All groups share one centre, and each spreads out both ways along 6 directions, with some noise.
Known rows, each followed by its group:
[  5  71 -34  -9  25 -34  -2  34 -13 -32  22 -14   5   8   4 -56] : H
[ 17 -39  48   8  20  44 -18  -4  -3  47 -12  15  12  -8 -21  44] : J
[ 11 -29  23 -10  13  -5  -5  13 -12  37 -13   5  10   5   7  32] : H
[-11   1  -9  -9 -14 -10  -7 -16   9 -14   4  -7  -3   4  10   2] : J
[ 51 -10  17  32  -8 -17   8   3  -8  26 -18  29  -4  55 -25 -20] : U
[ 11 -16   7   6  -5  -3  11   7  -3  11   3   9   1  -9   5  14] : J
[ -6   3   9  -2  -7  11  19  -1   0  -9 -13  12 -12 -19   4   5] : M
[ 11  29 -12  16 -12 -11  60  38 -19   3 -28  19 -12  -8  14 -23] : J
[ 16 -43  -8  29 -15 -10  20   1   1  27   2   2   6  16  -8  11] : H
[-28  29  19 -34  27  14 -15   8 -15 -12  -9 -10 -16  -9  -5  -9] : M
[ 14  -2  19 -10  15 -15 -14  20 -12  28  -3   9  11   8   5  10] : M
[ 17   3   5 -26   7  -6  -2   6 -13  -5  -6 -12   8  15  12   7] : H
[ 23  -9   6   2   4 -12 -24  -3 -13  22  25   2  11   8   0  12] : H
[ 30  31   4  13  -2 -33  -5  15  -9  11 -14  20   1  44  -3 -33] : U
[-16  29 -13  -8  -2 -12  -4  -2  -2 -18   1  -5 -10   0   8 -21] : M
[ -1 -20   3  -3 -13 -12   6  -5   3  14 -18   0   1  13  17  18] : M
[ 7 -4  8  2  1 -3  0  6 -3 13  7 11  3 -9  4  9] : M
[-38 -16  -3 -25 -28  -6   1 -28  10   0 -46 -15 -14  16  35  21] : M
[  2   2  -9   1 -10   0  29   2   4 -18  -9  -1  -4  -6   7  -4] : H
[ 36  16   9   2   0 -32  13  34  -3  33 -30  26  16  21  30   4] : U
[  5   7   0   3 -15   1  31   0   2 -15 -18   7 -12  -3   8  -5] : M
[  3  -9   6   5  -3  12  -1 -12   3   2   1   4  -1  -4  -4  11] : J
[  0   4 -21   2  -7  -6  13   4   2 -12  11  -6   5 -14  12  -2] : U
[  6 -47   3   1 -21   5  20 -14   9   4  -7  -3   1  -3   7  34] : J
[-18  29   0 -26   6 -18 -12   8  -8  -1 -15  -4  -3   4  22  -4] : U
[ 14 -30  36  -7  30  -4 -33   7 -20  43  11   3   2  20 -24  16] : U
[ -1 -18 -14   2 -11   7  23   8   5  -1  12  -2   9 -38  22  26] : U
[ 24 -24 -29  -4   5 -16  24  29  -8   9  11 -28  29   2  26  23] : U
[  3 -37   7  -2 -15  -3  16  -7   1  23 -29  -4  -1  23   9  24] : H
[ -5  -6  12  -1 -15  15  14  -7   4  -6 -11  18 -10 -30  10  17] : H
[  4  30 -26  11 -17   0  38   2  -4 -28 -27  -7 -13  15  -2 -33] : J
[-24   0  -4 -13 -17  -5 -20 -30  16 -21   3 -10  -7   1  12   4] : J

New rows. What belongs after each?
[-30  -5  12  -9 -22  24  -7 -34  17 -15 -20   7 -16 -16   7  13] : J
[  1  16 -14   5   6   4 -43 -24   6 -18  34 -18   9  18 -21 -20] : J
[  7   7  -7  13 -12  -2  14   8   5  -1  13  15   3 -26  12   1] : U
[ -9  -3  17  -9   9  -3 -18  -6 -11  10   6   1  -9   4 -11   0] : U
[  8 -17  -4  -3  -7   5  26  -1   1  -7 -15  -3  -1   5   5  12] : H
[ 10  19  10  -4  18  -3   2  19 -15  18 -17   1   1  17  -2 -11] : J
[  9  -5 -15  39   6  -4  35  37   6  11  22  19   7 -30 -17 -15] : H
[  3   7  20  -5  13  -2 -10  14 -10  25  -5  16   1  -8   6   8] : J
[-14 -18 -31  21 -17   3  -9 -23   8  -2  40 -12   2 -21  -4   4] : M
[ 14  12  -3   1  11  -2   7  17  -7  -7  16   4   5 -13   2  -3] : H
[ 20  17  -5 -19  29 -13  19  42 -13  -7  -3 -17  18  10   3 -10] : H
[ -3  -8 -17 -20 -18 -33  22   1  -3 -13 -21 -13  -8  25  30   5] : J
[ 13   0 -20  12 -14 -16  34  12  -4  -7   3   1  -3   1  11  -7] : J
[-10  -1  25 -10  17  37  20   5 -12 -16  -8   6 -18 -34 -19   9] : M
[  1  -1 -20  -1 -24   7  47 -11   6 -43 -21 -13 -10   1   7  -2] : H
[ 44  -4  -2  12   0 -26  15  23  -9  23 -14   7  14  39   3  -5] : U
[ 17 -14  -4   3 -12 -31   0   5  -1  24  -9   4  13  27  19  10] : M
[  7  11  11   6  27  -7 -56   6  -4  23  52  11  19 -17 -13   0] : J
[-33  22 -27  -9 -25 -14  -4 -25  11 -21  -7 -10 -13   3  22 -14] : M
[  6 -21  -3   2  -2  -1  -5  -8   2   4   8  -1   7   3   1  12] : J
[11 -9  5  6  4  8 -7  0 -4 10  2  0  6  5 -9  4] : J
[ 26  -4  10  33 -12   0   9  -8  -2   9   6  32  -9  15 -23 -22] : U
[ -1 -14   3  -2 -13  -4  19   3  -1   5 -12   6  -4  -6  16  13] : J
[ -6  32   4  -9  -6 -25  -9   5  -1   4 -15  16  -7   6  23 -13] : M
[ 27 -24  -6  18   5   0 -18  -2   1  13  46  -4  19   2 -18   8] : J
[ -3 -27 -22  17 -13 -15 -24 -16   6  26  36  -9  17   1   9  14] : M
[ 14  27  19  -3  29   0   1  31 -25  31 -22  10   1  11  -5 -12] : J
[ -5   1  -8  30 -34  12  29 -25  13 -24  -1  22 -21 -14  -9 -15] : U
[ 14  19 -27  15  -9 -16  26  11  -6 -15   6  -1  -4   4   3 -26] : J
[ 31 -27 -10  17  -4  -9  28  15  -9  11  16   1  10   3  -2   9] : J
[  0  27  16 -28   0   7 -12 -10  -8 -23  -1   7  -2 -20  18   8] : H
[ 17  -5 -17  16 -29 -41   1   0  11  19  -3  11  12  21  29   0] : M
[ 11 -23  15  -2   9  -3  -3   5 -10  23   2   1   4   7  -2  17] : U
[  0   2   3  13 -22  21  53   4  -2  -6 -44  15 -18 -11   6   0] : J
[-14 -21  -4  10  10  31  -6 -12  -5  -1  40 -13  -4 -37 -22  11] : M
[-33  10   8 -16  -1  21   9 -10  -1 -23 -15  -5 -21 -21  -1   2] : M
[  3  -1   8 -16  30 -14 -25  24 -16  26  23  -4  16 -10  10  17] : U
[-27  62   3 -16  12 -12 -23   7  -8 -15   8  11 -13 -20   8 -36] : M
